There are 4 nested groupings, the coarsest first. Each group lies inside one group of the grouping before and may be the whole of it. The rows also spread widely along 15 directions, which tell nothing about the answers.
In the rows, 128 means zero.
Some rows, each with its group in each grouping after it:
[164 133  94 154 142  87 160 130  77  91 160 170 135 109 109 132 149 137
 104 173 114  94 120 157  89] : K85 K77 Somiz K95
[137  91  98 106 117 100  46 128 114 138  72 121 110 148 134 149 176  90
 150 159 123 108 110  97 114] : K266 K699 tinom K420
[120 155 156  85  72 138  95 163 131 143 169  99 136 155 181 161 177 106
  90 159 122 108  99 162  82] : K266 K782 nol K930
[100 152 152 117 198 154 167 133 181 161 107 134 120  85 115 148 109 136
  93 127  84 103 189 145 154] : K266 K782 Lig K659
[161 155 129 133 145 173 172 136 122 142  95 138 147  76 137 187  88 106
 108  71  86  83 135 112 159] : K85 K647 zavo K837
[103 112  83 161 187 104 109 120 107 116  75  88 138 157 124 108 151  94
  98 110 141 131  90 129 100] : K266 K699 vafet K434
[ 97 147 126 134 112 133 143 142 137 159 152 108 114 171 114 135 131  88
 156 161 149 170 200 116 150] : K266 K782 Lig K908
[154 111 156 106  48 154  95 104 120 145 149 146 125 141 144 145 151 118
 134 131  95 119  84 184  70] : K85 K647 sab K419
[149 182 153 117 116 126 116 148 147 176 175 136 122 150 152 178 143 185
  98 178 105 154  94 122  87] : K85 K77 sep K997
[125  88 138 144 163 112 171 176 136 104 112 165 136  87 127 122 121 123
  92 112 133 141 104 131 132] : K266 K782 nol K938
[ 92 134 170  83 103 107 111 154 128  96 112 155 129  88  66 140 102 100
 153 137 135  92 140 165 197] : K266 K699 vafet K286
[133 147 129  88  98 129 106 161 109 143 145 150 115  95 136 186 127  63
 119 192  81  82  72 171  77] : K85 K647 sab K475
[146 126 189  89 101 111 166 130 136 121 152 159 122  73 126 169 134 136
 195 156 164  97 136  85 152] : K266 K699 sifep K999
[156 181 120  99 170 141 147 110 189 114 122 148 110 128 113  92  75 126
 143 143 166  93 120  64 178] : K266 K699 tinom K420
[129  94 106 121 185  91  91 135 125 140  83 127 113 107 134 150 172 132
 117 162 105 112 115 111  91] : K266 K699 vafet K286
[139  95 149 104  84 115 135 124 121 126 149 151 114 108 116 136 141 103
 201 148 149 110 158 110 140] : K85 K77 Somiz K95
[100 134 153 138 180  58 135 141 150 125 135 144 121 122  93 113 139 182
 122 186 170 177  74 115 113] : K266 K782 nol K930
[101  73 196 108 145 138 148 168 193 186 135 124 105 119 147 154 152 148
 146 120 122 206 180 121 103] : K266 K699 vafet K286
[115 119  81 128 161 106  75 127 130 121  93 148  94 129  69 109 105 151
 129 141 108 152 172 124 158] : K266 K782 Lig K908
[111 143  71 137 112 196 137  74  95 149 156 100 127 122 199 144  90 114
 114 101 113  80  89  96 114] : K266 K699 sifep K999
[151 138 111  88 162  99 125 154 131  92 156 111 110 109 134 106 153  76
 111 158 137  81  84 143  35] : K85 K77 sep K997
[133  53 159 106 145 115 133 170 159 161  95 162 108  76 146 163 172 104
 155 157 106 127 175  99 127] : K266 K782 nol K938
[157 105 104  88 114 141  87 168 163  94 105 143  97 142 110  85 101 108
 127  79 138 148 167 111 157] : K266 K782 Lig K659
[154 180 138 114  86 117  80 147 109 142 167 110 118 178 116 180 155 165
 116 152 117 181 136 153  72] : K266 K699 vafet K434
[112 127 151 137 117  71 130  97  94 111 162 165 137 108  80 133 159 198
 138 183 127 110 116 176 119] : K85 K77 Somiz K95
[ 98 198 144 106 107 148 120 149 148 146 157 109 139 163 125 142 133 139
  95 155 121 115 185 154 174] : K266 K782 nol K938
[125 168 147 108 110 122 146 125 143 102 165 151 130 137  84  98 109 137
 139 146 144 100 163 156 172] : K85 K77 Somiz K95
[115 121 108 137 126  95 127 154 103 127 154 153 130 128 133 135 131 181
 111 167 143 157  86 113 130] : K85 K647 sab K419
[208 165 120 139 162 140 124  83 128 147  91 145 125 113 115 173 140 151
 121 126  79  95 121 124  84] : K85 K647 sab K419
[126  70 178 102 108  87 114 155 144 143 156 164 129 115 170 133 205 171
 114 185 126 116  74 147  82] : K85 K77 Somiz K95
[113 160 156 153 178 133 153 129 146 130  86 113 150 128 114 144 101 123
  89  78 134 142  59 139 128] : K266 K699 vafet K434
[164 175 151 101 110 119 132 152 151  93 129 130 136 153  86 106 108 130
 143 102 173 136 138 120 174] : K85 K647 zavo K837
[103 103  76 139 108 156  86 138 127 135 135 120 127 200 164  88 141 140
  61 114 105 155 134 157 119] : K266 K699 tinom K420
[129 158 122 131 131 102 164 116 107  77 174 111 130 122 103 100 112 131
 148 124 193 132 111 112 108] : K266 K782 nol K938

New rows, each followed by its group in each grouping:
[183  74 129 109 112 118 137 143 138  89 118 170 125 117 134  88 153  94
 141 122 145 103 110 128 110] : K85 K647 sab K419
[141  69 132 136 114 104  82 139 121 153 106 176 110 131 116 164 163 191
 123 150  87 182 145 134 112] : K266 K699 tinom K420
[108  82 135 106 108 127 129 167 113 110 123 115 122 106 119 145 136  84
 150  93 131 133 182 141 131] : K266 K699 vafet K286
[180 116 117 100 168 122 142 131 153 108  97 170  95  69 107 138  84 103
 169 125 136 108 116  64 131] : K266 K699 tinom K420
[111 116  84  95 189  75 108 190 114 112 123 130 107  79 116 141 143 110
 112 178 112  92 144 111 111] : K85 K77 sep K997
[110 182 130 109 126 145 133 165 150 157 192 124 122 154 144 140 122 155
  77 167 102 142 146 154 111] : K85 K77 sep K997
[110 111  87  92 104 173  72 148 129 149 111  98 113 147 190 140 135  52
 105 123  94  86 113 125 109] : K266 K699 sifep K999
[131 180 195  92  93 130 139 145 141 139 160 115 157 133 138 163 166 153
 105 139 127  96 129 171 128] : K85 K647 zavo K837
[109 129 160  94 148  94  98 226 142 153  80 109 124 110 119 201 144 110
 132 116 124 147 147  95 169] : K85 K77 Somiz K95
[115 100  22 132 130 118  84 118  91  89 153 135  95 149 100  54  93 108
 131 139 127 134 139 130 111] : K85 K77 sep K997
[ 53 138  97 146 134 131 116 108 112 145 153  98 129 157 114  96  95 164
 121 124 143 169 109 136 144] : K85 K647 zavo K837
[126 107  91 122  32 163  98 146  83 138 161 134 125 175 160 154 147  62
 120 146  96 124 166 163 114] : K266 K699 tinom K420
[151  78 119 130 147 102 133 113 129 107 118 202 110  87 110 112 125 146
 123 165 109 112  91 137 105] : K266 K699 tinom K420
[107 139 128 105 120 105  98 130 126 131 139 133 120 146  88 123 163 115
 137 186 104  93 195 178 139] : K85 K77 Somiz K95
[119  88 114 104 112 137 144 121 140  97 183 141 100 107 113  62  83 126
 170 105 161 144 141 116 115] : K85 K77 sep K997
[164  91 160 108 108 116  93 130 143 135  81 170 118 110 135 160 144 108
 139 139 114 114  51 118 105] : K266 K699 tinom K420
[139 140  68 117 109 151 106  71  85 108 164 106 126 128 135 108 137 141
 127 115 106  59 175 143 105] : K85 K77 sep K997
[ 84 149 115 166 179 109 136  86  99 151 102  79 148 143 128 159 157 147
 112 131 134 122 115 119 111] : K266 K699 tinom K420
[136 122  80 127  89 151  58 168 140 159 120 142 119 212 143 113 140 124
  89 140  90 161 169 131 162] : K85 K77 sep K997
[132 114 120 143  93 144 157  90  97 102 168 117 141 122 156 102 104 106
 136  81 163 111  40 124  83] : K85 K77 sep K997
[ 84 116 127 109 160  92  86 152 160 142 115 121 116 158 102  98 156 165
 124 157 133 145 169 130 163] : K85 K77 Somiz K95
[167 135 133 155 110 156 153 150 145 143 126 129 149 193 150 127 163 118
  97  94 116 144 194 140 143] : K85 K77 Somiz K95
[168 198 120 120 155 150 139 108 142 142 127 111 135 127 156 156 114 137
 113 114 127  76  92  86 125] : K85 K77 Somiz K95
[ 91  57 155 130 157 125 136 137 138 154 118 133 135  92 171 133 166 141
  90 111  96 113  76 163  78] : K85 K77 Somiz K95
[111 118 108 167 186 137 166 142 125 175 152 121 123 104 168 163 108 187
  89 107 106 184  98  91  82] : K85 K77 sep K997
[118  39 131 161  87 138  95  54 120 173  92 146 141 160 170 108 184 142
 158 123 122 109  89 118 137] : K85 K77 Somiz K95
[109 136 147 136 160 155 206 109 141 144 144 125 131  73 133 148  94 106
 147 113 135 111 155 107 135] : K266 K782 nol K930
[ 89 127 115 154 169 137 143 106 118 118  78  57 166 160 147 116 152 118
  99  46 162 106 141 112 157] : K266 K699 tinom K420
[ 99  78 134 131 126 121 136 194 163 131 123 117 131 189 125  77 168  56
 116 124 142 170 193 159 136] : K85 K77 sep K997
[ 84  94 133 138 204 125 187 154 144 129 133 126 128  65 128 128 118 162
  96  99 120 141 179 129 132] : K266 K782 nol K930
[137  79  76 106 167 152  98 106 158 130 111 106 102 128 170  68 140  88
 119 104 113  87 115 109  74] : K85 K77 sep K997
[161  88 165 132 124 110 142 106 165 126 122 156 118 142 108  90 148 125
 178 123 157 150 124 121 111] : K85 K77 Somiz K95
[204 191 112 142 108 164 138 120 153 124 139 127 133 215 141 118 132  96
  91 124 129 141 133 129  98] : K266 K699 tinom K420
[ 87 128 101 174 144 140 192  83 136 164 158 119 138 166 146  84 109 129
 167 155 187 154 136  62 176] : K85 K647 zavo K837
[109 128 145  74  96 114 123 124 122  78 182 119 123 103 133  96 139 158
 124 124 167  88 119 153 114] : K266 K782 Lig K659
[182 179  80 144 159 118 137  82  94 104 132 134 128 109 126 147 120 196
 108 125 134  93 118  85 120] : K266 K782 Lig K659
[104 134 105 164 155 153 141  95 120 131 104  81 167 162 160 101 137 144
  83  50 142 104 116 118 153] : K85 K77 sep K997
[126 166 104  97 103 115  73  84 107 138 153 119 120 138 131 129 133 174
 150 177 140  91  84 103 128] : K85 K647 zavo K837
[132 100 199  67 114 107  99 160 199 111  96 158 117 112 113  97 143 101
 154 137 163 111  89 126 154] : K266 K782 nol K938
[ 53  85 111 133 132 132  66  89 119 170  92 106 120 130 125 125 124 139
 145 111 107 126 104 131 147] : K85 K77 Somiz K95
[128 164 111 153 151 138 156 112 125 111  90  84 173 171 136  99 134  95
 105  76 172  89 110 110 175] : K85 K647 zavo K837
[ 91 145  86 155 162 136 162  93 129 102 121 130 127 149  94  66  78  78
 136 130 157 112 127 127 169] : K266 K699 sifep K999
[107 145 108 127 126 177 133  71 114 121 170  93 127 121 135 107 111 148
  93  82  98 103 156 187  79] : K266 K782 nol K930
[130 137 114 118  91  78  82 125  82 123 168 133 111 140  91 149 161 139
 158 197 127 136 131 146  84] : K85 K77 sep K997
[166 134  81 114 125 149 121 107 117 113 142 156 100 111 133 126  94 104
 138 145 110  98 114 108 101] : K266 K699 sifep K999
[ 86 106 103 141 172 156 165  78 121 164 138 109 128  88 177 127 118 123
 122 130 116  86  79 113  90] : K85 K647 sab K419
[146  95  99  93 120 136  40 141 138 152  95 131 104 138 147 141 162 135
 111 127  67 103 147 136 110] : K85 K77 Somiz K95
[109  64 157  87 144 107 113 176 159  86  91 152 102  76  87 105  90 103
 145  76 144 154 103 136 133] : K266 K699 tinom K420
[ 87 199 216 106 109 114 131 148 170 170 173 150 133 144  87 162 126 175
 110 192 108 148 122 194 146] : K85 K77 Somiz K95
[112 128 143 130 124 137 132 127 160 163 109 133 114 153  85 120 114  58
 171 154 120 154 163 143 145] : K85 K647 zavo K837
[101 147 157 148  86 154 118 163 166 170 110 141 143 209 119 125 108  93
 113 120 126 176 124 149 199] : K85 K77 Somiz K95
[136 162 168 174 105 148 169 121 119 142  85 108 190 169 147 166 166  95
 101  87 146 105 134 130 182] : K266 K782 nol K938
[ 60 128 115 146 164 117 101 139 120 162  79 112 134 119 112 156  89 136
 119 115 126 158  58 112 163] : K85 K647 sab K475
[133 190 109  83  47 174  96 163 114 136 183 114 129 167 155 158 115 102
 102 143 105 104 142 160 131] : K85 K647 sab K475
[183 180 100 134 143 127 109 151 105 146 117 133 119 126 117 197 129 105
 102 148  72 117 127 130  83] : K85 K77 sep K997
[ 81  73 183  63 128  95 101 197 170 152 125 142 102  82 106 142 147 143
 165 154 126 157 171 132 151] : K85 K647 zavo K837
[ 73  67 129  87  81 119  90 170 129 136 163 132 121 128 166 106 151 140
 132 146 143 127 122 122 148] : K85 K77 sep K997
[140 199 122 125  90 158 137 153 131 127 184 142 143 173 128 131 110 153
  71 137 105 123 162 169 155] : K85 K77 sep K997
[113 205  95 115 143 114 113 147 102 102 158  94 129 136 112 140 115 108
  82 154 128 107 105 156  94] : K266 K782 nol K930
[128 105 143 133 186 109 158 167 129  99 106 105 141  90 121 124 125 145
  90  50 140 153  89 140  89] : K85 K647 zavo K837
[117 103 133 166 186 134 205  94 128 127 128 153 131  73  92 113  87 146
 134  95 115 142 138 144 119] : K85 K647 zavo K837
[149  67  94 146 182  93 136 107 134  88  99 126 129 147 141  58 185 127
 117 123 162 112 121 109  90] : K266 K699 sifep K999
[148 128 174 109  92  74 143 160 112  98 142 158 143 114 100 150 159 133
 160 164 171 124 103 136 136] : K85 K647 sab K475
[151 179 134 105 131 129 151 161 125 120 178  99 138 136 151 144 155 116
  78 141 121 108 111 168  54] : K85 K647 zavo K837
[ 97  59 116  82  98 148  66 115 146 158  96 127 124 134 182 105 181  79
 137 160 106  51 111 138 138] : K85 K647 sab K475
[100 127 130 125  72 126 128  86 106  85 161 129 136 146  97  67  89 105
 161 111 183 124  48 160 128] : K85 K647 sab K419
[ 55 122 141 151 213 142 179 167 160 176 123 115 144  96 170 144 114 148
  50 112  98 138  91 133 127] : K85 K77 sep K997
[ 89 125  94 115 114 131  82 128 116 129 126 107 128 146 144 114 130 132
 111 130 134 115 119 120 151] : K266 K782 nol K930
[135 133  97 170 113 130 112 145  77 159  93 153 147 131 138 197 122 130
  89 132  81 138  68 132 135] : K85 K647 sab K419
[144 185 137 134 116 139 104 147 142 130 119  96 126 185  95 138 114 109
 115  97 136 182 140 141 119] : K266 K782 nol K938
[ 74 122  93 173 179 124 121 146 131 149 105  82 138 173 146 108 131 148
  74  97 146 190 106 109 128] : K266 K782 nol K938
[143 157 156 126  65 100 134 121 101 102 124 153 147 142  64 144 122 110
 194 145 174 120 144 129 198] : K85 K647 sab K475
[152 157 129 112 115 151 121 192 143 138 125  89 133 171 141 155 142  86
 110  82 124 147 192 120 133] : K85 K77 sep K997
[ 85  94  91 162 185 120 117 142 149 161  96 137 109 143 101  96  87 149
 120 122 121 211 112 106 146] : K85 K647 zavo K837
[ 65 136 106 154 192  93  99 131 104 139  92 102 133 117 104 146 134 127
  74 147 101 135  69 168  94] : K266 K782 nol K930
[165 150 121 145 155 140 164 111 154 137 134 156 116 121 142 126  88 170
 126 119 153 152  89  59 140] : K266 K782 Lig K908
[156  69 149 108 107 111  71 146 144 107  57 142 134 137 136 107 159  84
 131  82 136 101  49 131 127] : K85 K77 Somiz K95
[ 69  98 161 161  82 144 182 138 120 141 142 143 167 151 131 114 131  84
 127 116 143 129 144 165 192] : K85 K77 sep K997
[ 89  91  85 122 166 104 111 133  82 121 142 131 106  57 124 146 110 124
 110 139  87 104  71 157  57] : K85 K77 Somiz K95
[133 137 165 125 131 161 149  82 153 115  81 121 148 123 108 119 108 106
 139  55 137  85 136 137 173] : K266 K699 tinom K420
[ 56 208 130 108 169 125 131 162 151 145 155 107 121 126  86 138  60 161
 104 147 133 161 118 144 165] : K85 K647 sab K475
[151 147 107 120 139 135 135 151 154  84 124 102 129 174 124  68 128  83
 111  93 174 132 152 118 132] : K266 K782 nol K938
[106 101 140 140 126 121 185  77 129 125 166 158 126 106 101  89 124 117
 186 161 152 102 167 129 144] : K85 K77 sep K997
[166 171 113  95 181 121 149 112 145 102 147 120 118  86 153 118 132 103
 105 164 139  48  70 109  64] : K266 K782 nol K930
[ 84 129 117  99  97 164 104 190 134 142 144  84 112 148 136 139  80  75
 135  66 130 171 153 125 144] : K85 K77 Somiz K95
[154 168 140 121 123 101 137 125 140 129 153 183 115 125  96 146 101 188
 160 187 158 149 118  80 171] : K266 K699 vafet K434
[151 102  91 114 169 107 108 155 152 103  99 159 103 121  91  90 104 158
 140 116 140 155 154  92 161] : K85 K647 sab K475
[157  54 133 114 135 113 125 190 164 142  91 200 105 101 121 125 123 108
 145 149 112 162 126  96 154] : K85 K647 zavo K837
[175 146 135 112  91 138 103  98 164 127 134 130 100 189 121  96 121  82
 184 147 170 152  94  92 103] : K266 K699 sifep K999
[153 135 146 106 114 149 161 141 136 117 139 150 135 110 123 153 140 147
 123 110 110  95 237 135 172] : K266 K699 tinom K420
